The same things were measured in two ways. Each way mixes the same 10 hidden numbers, adds some noise and spreads widely along 6 directions of its own, which tell nothing about the thing.
Some things both ways: the first way, then the second way.
[ -4   3   2  -6   1  -2  17  -7   6  -3  -8  -8  -7 -16 -10   5   6   1
  -2  -6  10  12   9   0   1 -11]
[  6  -4   2   9   3   7   3  17   5  -5   6  -4 -21   6   0   4  -1   1
 -13  22   0   3   1   4   7]

[ 10  12   8  -5 -12 -10  -8  15   7  -1   9  -5   4   8   1   6  -7   7
  13   1  -1 -11  -3   6   0  -8]
[  0   0  -1  -8   7  -1  25 -19   7  13   0  -6   6 -12   7   3  -8  -2
   0   1  15  11  32   3 -11]

[-10  -7  10  -4  -2   4   1  -8  29  12  12   7  14   2  19 -15   7  -1
   4   3  10   9  -6  -6   7   4]
[-10   8  -3   7  -3   8   9 -15 -11  -1   7   4  -1 -12   3  23   4   0
   3   4   7   1  -1   7   3]

[-13   9   8   1  -9   2  -9 -10  28  -7   9  -6  14  -8  -5  -1 -11   2
  -5   3  -7  -8 -11   3   0   0]
[-17  -9  -6  13   8  28  15  15   3   0  20   4 -14  -7   0  -9  -2   3
   1  13  -6   4  16 -16   3]

[  5   1 -21   0   2  -3   4  10 -31   1  -5   0  -2  -9   2  -1   7  -1
  12  -3  -7   5   6   5   6 -16]
[ -4  -3 -11  10   0  -9  -1   0  13   4  -3 -16  17   3   5  10   0  -1
   5   7   4  -3  30   5  -3]

[ 15  11  -7 -10   3   0  -4   3  -4  14   6   0  -7 -18   0  -3   9  -6
   6  -9   5  -5  -1  -6  10 -10]
[ -3 -16 -11  19  -9   8  -3  10   3   1  -1  -3  19  15  -9  20 -16   2
   0   7  12 -19  30 -15  10]

[  3 -10  -6  12  20  12   4   4 -15   9   7  10 -16   5   5  -7   7  -4
  -1   0  -1   1   2  -3  15  10]
[ -3   9   3  10 -14  -6 -16 -12  -9  -9  -4   9  15  11  -7  24   8   3
  11  -1   9 -15  -1   7   4]

[ -1  15  -1  -5  -8  -4   9  -4  -8 -12   5 -12  -5 -15  -2  -2   0  10
  10   4  13   7   0  10   0 -13]
[  8  -3   2  -2 -12  -8   3 -21   5 -17 -12  15   4  11  12  20 -14   3
   6   7  22  -7   5   1   6]

[  8   2   1   3  -3  12   5  14  11  -8  -3   4   7  -1  -9  10 -16  -2
  10   0  -8   3  -5   4  18   1]
[ -4   9   0 -18   4  16   1  19  11 -17  -3   4 -16   4  -4 -12  21   8
   5  14  14   4   2  -9  20]

[  5   1  17   7  13   0  -7  -2   7  11  -4   3 -12  11   4   4   3   0
  -6  -3  -3 -15   4  -1   6  -5]
[  6  -2  -4   1   3  -9 -16  13  33  -5 -25 -20  13  31 -10  -4  -8  10
   0  12  14 -15  11  -4   4]

[ -3  -8   5  -4 -10   0   7   0  -5  -6   2  -1  15  -3  19  -8  -2  -6
  12   9   4   4 -12  -7 -20  -1]
[  2  -9   8  12   5  16  15  -6  -8  14  12   3 -10 -16  -6  -9  10 -13
 -24   4   5  -6   8  -2  11]

[  0  -1  -5 -11  -3 -14  10  10   3  -2   7  15   7  -2   4   0   4  -9
   1  -4  16   2  -5  -5  -9   5]
[ -7  10   8  -5  10   9   2  -5   7  -2   7   3 -15   2  -4 -16  18   1
 -11   1  -3  -3  -6  10   2]

[  7   8  -3 -10   6   0  -2  -9  21   6 -10   8  -2  -8 -11   9   3 -10
 -19 -12  11   1   4  -5   3   4]
[ -7  -2  -9  10   9   3 -15   7   3  -8   0  -8  -2  11   4   3   7   3
 -13   2  -4  -7  -3   8  20]

[  9  12   4   4 -20  -7 -10   3 -14   5   9 -17  -5   7 -11  -2  -1   0
   2   1  -7 -14   1  11   2 -14]
[ -9  19   5  -7   4   0   2 -18  15  -1  -2 -11   1   3  -4 -10  22   0
  11  -3   2 -18   3  13 -11]

[ 12  18   5  -5  -3  11 -11  -5   8  -4   7 -18 -14 -10 -15   8  -4  12
  -4   2  -6  -9   1  -1   3   5]
[-10 -10  -5   6   0   6   3 -15   4 -11   6  -2   9   4  17  10   9  -3
   1   3   8 -19   9   5  18]

[ -4  -1 -17  -7   4   5  15   3  -2   0   4   8  -2 -15  -9   0  14  -3
   4  -6   2  15   9  -5  19  -1]
[ -8 -11 -11   8   5  -1   9  17  -3   0   9 -14   5   7  15  16  -9   4
   7  13  -4  10  26   9  10]

[ -6   1   7   1 -13  -3   6  -5   7   1  17  -1   3   8  16 -10   3   6
  -7  11   9  -4  -7  13 -22  10]
[ -7 -14 -14   6   6  -2   3  -1  13   2 -11 -14  20  24   8  14 -27   8
   3   0  10 -10  27  -2   5]

[ -2 -13   4   1   3   4  10   1  -8   2  -2   9   4   1  12  -9  -1 -12
   6   4   8   8  -8  -8  -2   6]
[  0  -7   3  -4   8  11  -3  23  16  -3 -10 -14  -5  20 -12 -17   4   3
 -16  10   8 -18  -1  -3  28]

[ 10  21 -10  -6 -12  -3  -7  -2 -16 -10   5  -5  -2  -8  -3   2  -2   0
   1   2  11   1  -5   7  -5  -4]
[ -8 -22  -8   8  -6  12  10   6  -2 -14   3  10  -2  12  16  13 -14   1
 -11  10   9 -15   6  -2  36]

[-10 -16   8  -4 -11  -6  -5   4  24  12   0   6  27  11  10  -9  -2  -6
   9  -1 -10   2  -6  -9   7   0]
[ -8   3  -2  -1  12  22  12  11   6   6   8 -12  -9  -5 -12  -4   2   4
   3  11   7   5  15 -12  -3]

[-15   2  -1  -1  -7 -19   7  -1 -15 -15  -1   3   7   9   6  -4   4  10
  16   7  10  10   4   9   3 -11]
[ 15   6  16  10  -8  -3  -9 -20  -8 -18  -2  16 -14   1   3  21   7  -1
   0  16  16   2 -22   7   1]

[ -1   2  -1  -7 -24   3  13 -10   8  -5   3  -8  12  -2   1  -6   3 -11
  -4   2  19  22  -5  -1 -16   2]
[  3  -2   0  -5  -4  -1  10 -13 -16  -5 -11  10   1   5  11  21 -10   1
  -8  -2  18  -3  -3  11  28]

[ -5  -8   3  -2  -5  -3   7   0 -12  -5   3   1  -1   6  11 -11  -1   8
   5  12   4   4  -3   9  -3   5]
[  2 -12   1   1   3   6   8  -3  -1 -10   0  -4  -7  13  10  10 -11   1
  -8  10  11 -13   1   4  21]

[  8  11  15  -6  -4  -1 -14 -16   5   5 -14  -9 -11  14  -7   8   9   7
 -14  -1   1  -5  13   2   2  -4]
[ 11   2   6   7   1  -8 -13 -23   8 -14 -19  -3   0  19   7  12  -1   3
   0   7  17 -14 -19  10   4]

[ -4   7   0 -12 -26  -4  10  -3   9  -7  11  -7  14  -9  -1  -7   2  -3
   7   4  12  10  -7   0  -8  -3]
[  2  -4   4   5  -1  12  10  -9 -13   0   3  11  -2   1  -1  11  -6   1
   2   4  14   0  11  -7   4]

[-11  -8 -16   8   8   5   5   2 -19  -3   7  10   6  -2  13  -8   8  -5
   6   3  -4  10  -2  -4   0   1]
[-12   5  -5   3  -8  -9  -5 -10  17 -13 -10   6  18  13   9   8   2   7
  18   2   8  -7   9   5   1]

[ 24   9  18   0  10  10 -10   3  -4   6 -10  -4 -24   6  -2   8 -11   7
  -1   5   0 -18  -1   7  11   1]
[  5 -14   1  -1  12  11  13  12  11   5   0 -19 -14   6   1 -13  -3  -5
 -26  13   7 -12   8   1  22]

[ -1 -17   4   4  23  -4  13  19   3   5 -11   8  -2  -4  14   2  -8  12
  23  -1  -5   4   3   1  13 -10]
[ 11  -3 -12 -15  -8 -11   1   4  22 -17 -14  -9   3   8   9  24 -12   7
  -5  19  26  -3  26  -1  17]

Other things, the second way, with their names:
k465: [ -5   9   2  -6 -10  -1  -4   6   2 -19  -5  16  -5  21  -2  12  -7  13
  17   6   6  -2   0   2   4]
k854: [  1 -10   4  16   2  15  -4  -9 -28   0   7   4   1  -5  -3  16   8  -7
 -11   1  12  -9  -7  -2  25]
k234: [ -8   5  -1 -13  -4  25   7  -4  11 -21  11   2 -21  10  -4   6  15   1
 -12  12  11 -39  -3  -2  21]
k232: [-11   4 -10 -15   6  -2  19  22  13   8   4 -21  -1  -3   1  -1   0   4
  -5   8  -2   6  32  13  12]
k868: [-11   2  -7  14   2   8  -7   1   4  -8  11  -4  -3   0   3  13  13   1
  -4  11  -2  -6   2   6   7]
k264: [  7   7   6  -9 -16   2   7 -25  22 -14 -11  28  -2   2  -3   0   0   1
   0   6  26 -12  10 -12  -6]
k57: [ -9   8  -2 -17   2   7   7  10  32  -4 -11   4   2  13  -8 -19  -1  12
  10   7  13   2  20 -12  -3]
k852: [  2  -5  -4 -11   8  -4   5   6  38  -8 -17  -6  -1  29   5 -18 -16  11
   2   8   9  -6  23  -5  -5]
k677: [-11  -4 -10   1  11  18  19  14  14   9   5 -15  -4   2  -5  -2 -12   5
  -6  12   3   2  24  -7   0]
k649: [ -2  -6   0   9   7   3  -2  -5  14   5 -12  -7  15   9  -2  -2  -7   3
   0   6  13   0   8  -5   0]
k799: [  1   5   6   7   0  14  -5  10 -12 -11   8   0 -17   6  -3  11  21   0
  -4  17   2  -9 -15   8  19]
k129: [ -1 -16  -4  11  -4  11  -2   2   6 -17   1   8  -6  21   4  14 -21   6
  -9  11   9 -19   2  -8  16]
k968: [ 10 -14   5   0  -5  11  21 -10 -13  -5  -1  17 -12   2  11   9 -10  -5
  -9   7  20  -5   9  -5  21]
k791: [ -7   5   1  10   6  -1  10 -17  -8  12   5  -6   5 -13   1   9   0  -3
   2  -3   1   6   8  11  -7]
k780: [-4 -5 -6 10 -3  1 12  3 24  0 -2 -7  2  2  6 -1 -6  0  4 16  5 -5 23 -4
 -6]
k535: [ -5  11   7  -3  -7  -1   0  -9  13 -12  -8  14  -6   7  -1  -5   3   6
   5   4   7  -6  -9   3   1]
k365: [  3 -11   0  20  -1   0   9 -15   4  10   2  -2  11  -4   2  13 -18  -3
   1   8  10   3  24  -6 -16]
k49: [  3   5   8   5   1   1  -4  -9  27   0 -15   4   7  13 -12 -13  -4   6
  10   7  14  -2   7 -11 -22]
k487: [ -2  -7   2   2   3   6  18  -8  -5   6   3   9   0  -5   5  10 -13  -1
 -16   5  10  11   8   6  10]
k197: [-17 -13 -15  -5  11  11   9  -9   9 -10   7 -15   6  11  18   6  -1   1
  -4  -2   5 -25  19   4  24]
k945: [ -7  -1   3  -5  10   6  10   9  11  -1   0 -11  -6  16  -1  -8  -8   8
   3   8   1  -2   6   5   3]
k743: [ -3   3   6  -6   0   2  14 -18  23  -7  -6   6  -4   6   5  -8  -5   3
   5   5  12  -8   6  -1  -8]
k572: [  1  -4   5  -5   6  -1   1   9   9  -6  -5  -9  -9   9   5 -15  14  -3
 -14   7   3 -13  -3  11  28]
k295: [ -7   1  -6   6   5 -11 -18 -11  17 -11 -14  -5  14  23  10  -8   9   5
  12  -6   2 -13   7   8   1]
k148: [-15  -7 -18   0   1   9  -1   6  14 -16   1  -6   5  14   9   8  -3   7
   3   4   5 -18  20  -5  18]
k107: [ -5 -14   1  -4  -1   4  18 -16  -7 -10   1  20  -3   6  19  14 -24   4
  -8   0  13   2   2   4  20]
k130: [ -9 -13 -10  -2   8  -3  13   2  13   0  -5 -16  11   9  17   1 -10   2
  -1   3   5  -5  23   8  17]
k969: [  1 -12   8   2  -6   6  24 -10   1  -8   2  19 -10  15  10   9 -33   6
   5   9  10   2   8  -4  -5]
k944: [ -4  -7  -8   9   7  -4   3   9  -5   6  -2 -20  10   5  10   8   1  -2
  -1   5   1   0  17  13  17]
k789: [  9   3   6   1 -15  -8  -3 -22   2 -19 -17  20   4  18   8  26 -13   7
  10   8  24  -6  -8   3   3]
k647: [  0  -1  -1   0  -7  -9  -1  -8  -2 -11  -8   9   9  15   8  19 -13   7
  11   2  12  -1  10   5   6]
k893: [ -9  -9 -15   5   1   6   2  -8   7 -22   8   5  -4   0  28  15   7   0
  -3  12   7  -4   8   4  20]
k534: [ -4  -4   1  13  -4  -1 -15  -4  -2 -17   9   4   0  10   8   9  23  -5
  -7   5  -4 -23  -4  14  21]

Some of these things the first way, each followed by its name:
[  5  -1  -6   8   3   9   5  10   6  -4   0  -9   1  -8 -10  12 -12  -8
   0  -4  -9   3  -2  -7  -6   1]
k57
[  8   0   2   7   7  10  -2   1 -18  -4 -15  -1 -12   1 -12   9  -7  -8
  -4  -2  -8  -2   1  -1  10  -1]
k572
[  2  20   2   2 -14 -10 -20  -1  -1 -10   8  -4   7  16   0   6  -2   3
   3   2   5  -5  -3   2  -6  -5]
k649
[ -3  -6  -1  -8   1 -11  -4   0  -3   9  -8  13   6  14  10   0  19  -4
   2  -6  -1   2  10 -11   1  -7]
k789
[  3  14  -1 -17 -15 -19  10   6  -2  -5   4   3   2 -13   2   1   7  -1
   6  -3  14  -7   1   8 -10 -16]
k852
[ 21   3   5  -1   6  -2 -17  14   6  19   2  13  -4  20  12   2  -1   1
   1  -2  -4 -18   0   4   9   2]
k677
[ 14   8   7   7  14  10  -6   6 -16  -2   2  -2 -22   2   6   2  -7  14
   5   9  -4 -14  -1  11   8   1]
k743
[-12  -9  10   2   6   4  13  -4  -3  -3   9   6  -7   0  13 -10   5   9
  -1  12   3  -2  -2   3  -5  11]
k969
[-17 -20   6  24  -4  -5  13  11   7  -1   7  -6  12  12   1  -2 -15  -8
   3   2 -12  -2  -4   7  -9  -4]
k232
[ -6  -5  -4  -8 -11   4   8  -2  -7  -8  12  11  12   3  18 -17  -2   1
  12  14  18  17 -15   1   1  15]
k854
[-10  -9   0  -5   8   5  10  -7  17   5  -3   5   2 -12  -9   1   8  -8
  -7  -8   0   9   6 -15   9   4]
k647
[  3 -12  12  -4 -13 -11   8  13   4  13  16  -7   4   5  20 -15  -3   9
  11  12   0 -13  -9   8 -18   2]
k234
[  4  11  -7  -9  -5   5  -5 -11   7   5  -1 -10  -2 -16 -16   0   6  -6
  -1 -11  12  14   3  -8  15  -7]
k791
[ 11   6  -7  -5   0 -14 -10  13   0   0   1  14   5  17   5  10   3  -8
  -1  -7   9  -4   1  -9  -9   6]
k487
[ 21  10   3  -4 -10  19   6   1 -16  -8  -8 -13 -14  -6  -5   6  -7   4
   0   9  -4   3  -1   7  -1   2]
k968
[ -4   4  11   6  -1  -8 -13  -4   3   0  -2  -4   5  10   0   7   1  -1
  -1  -1 -11 -11   2  -7  -8 -10]
k49
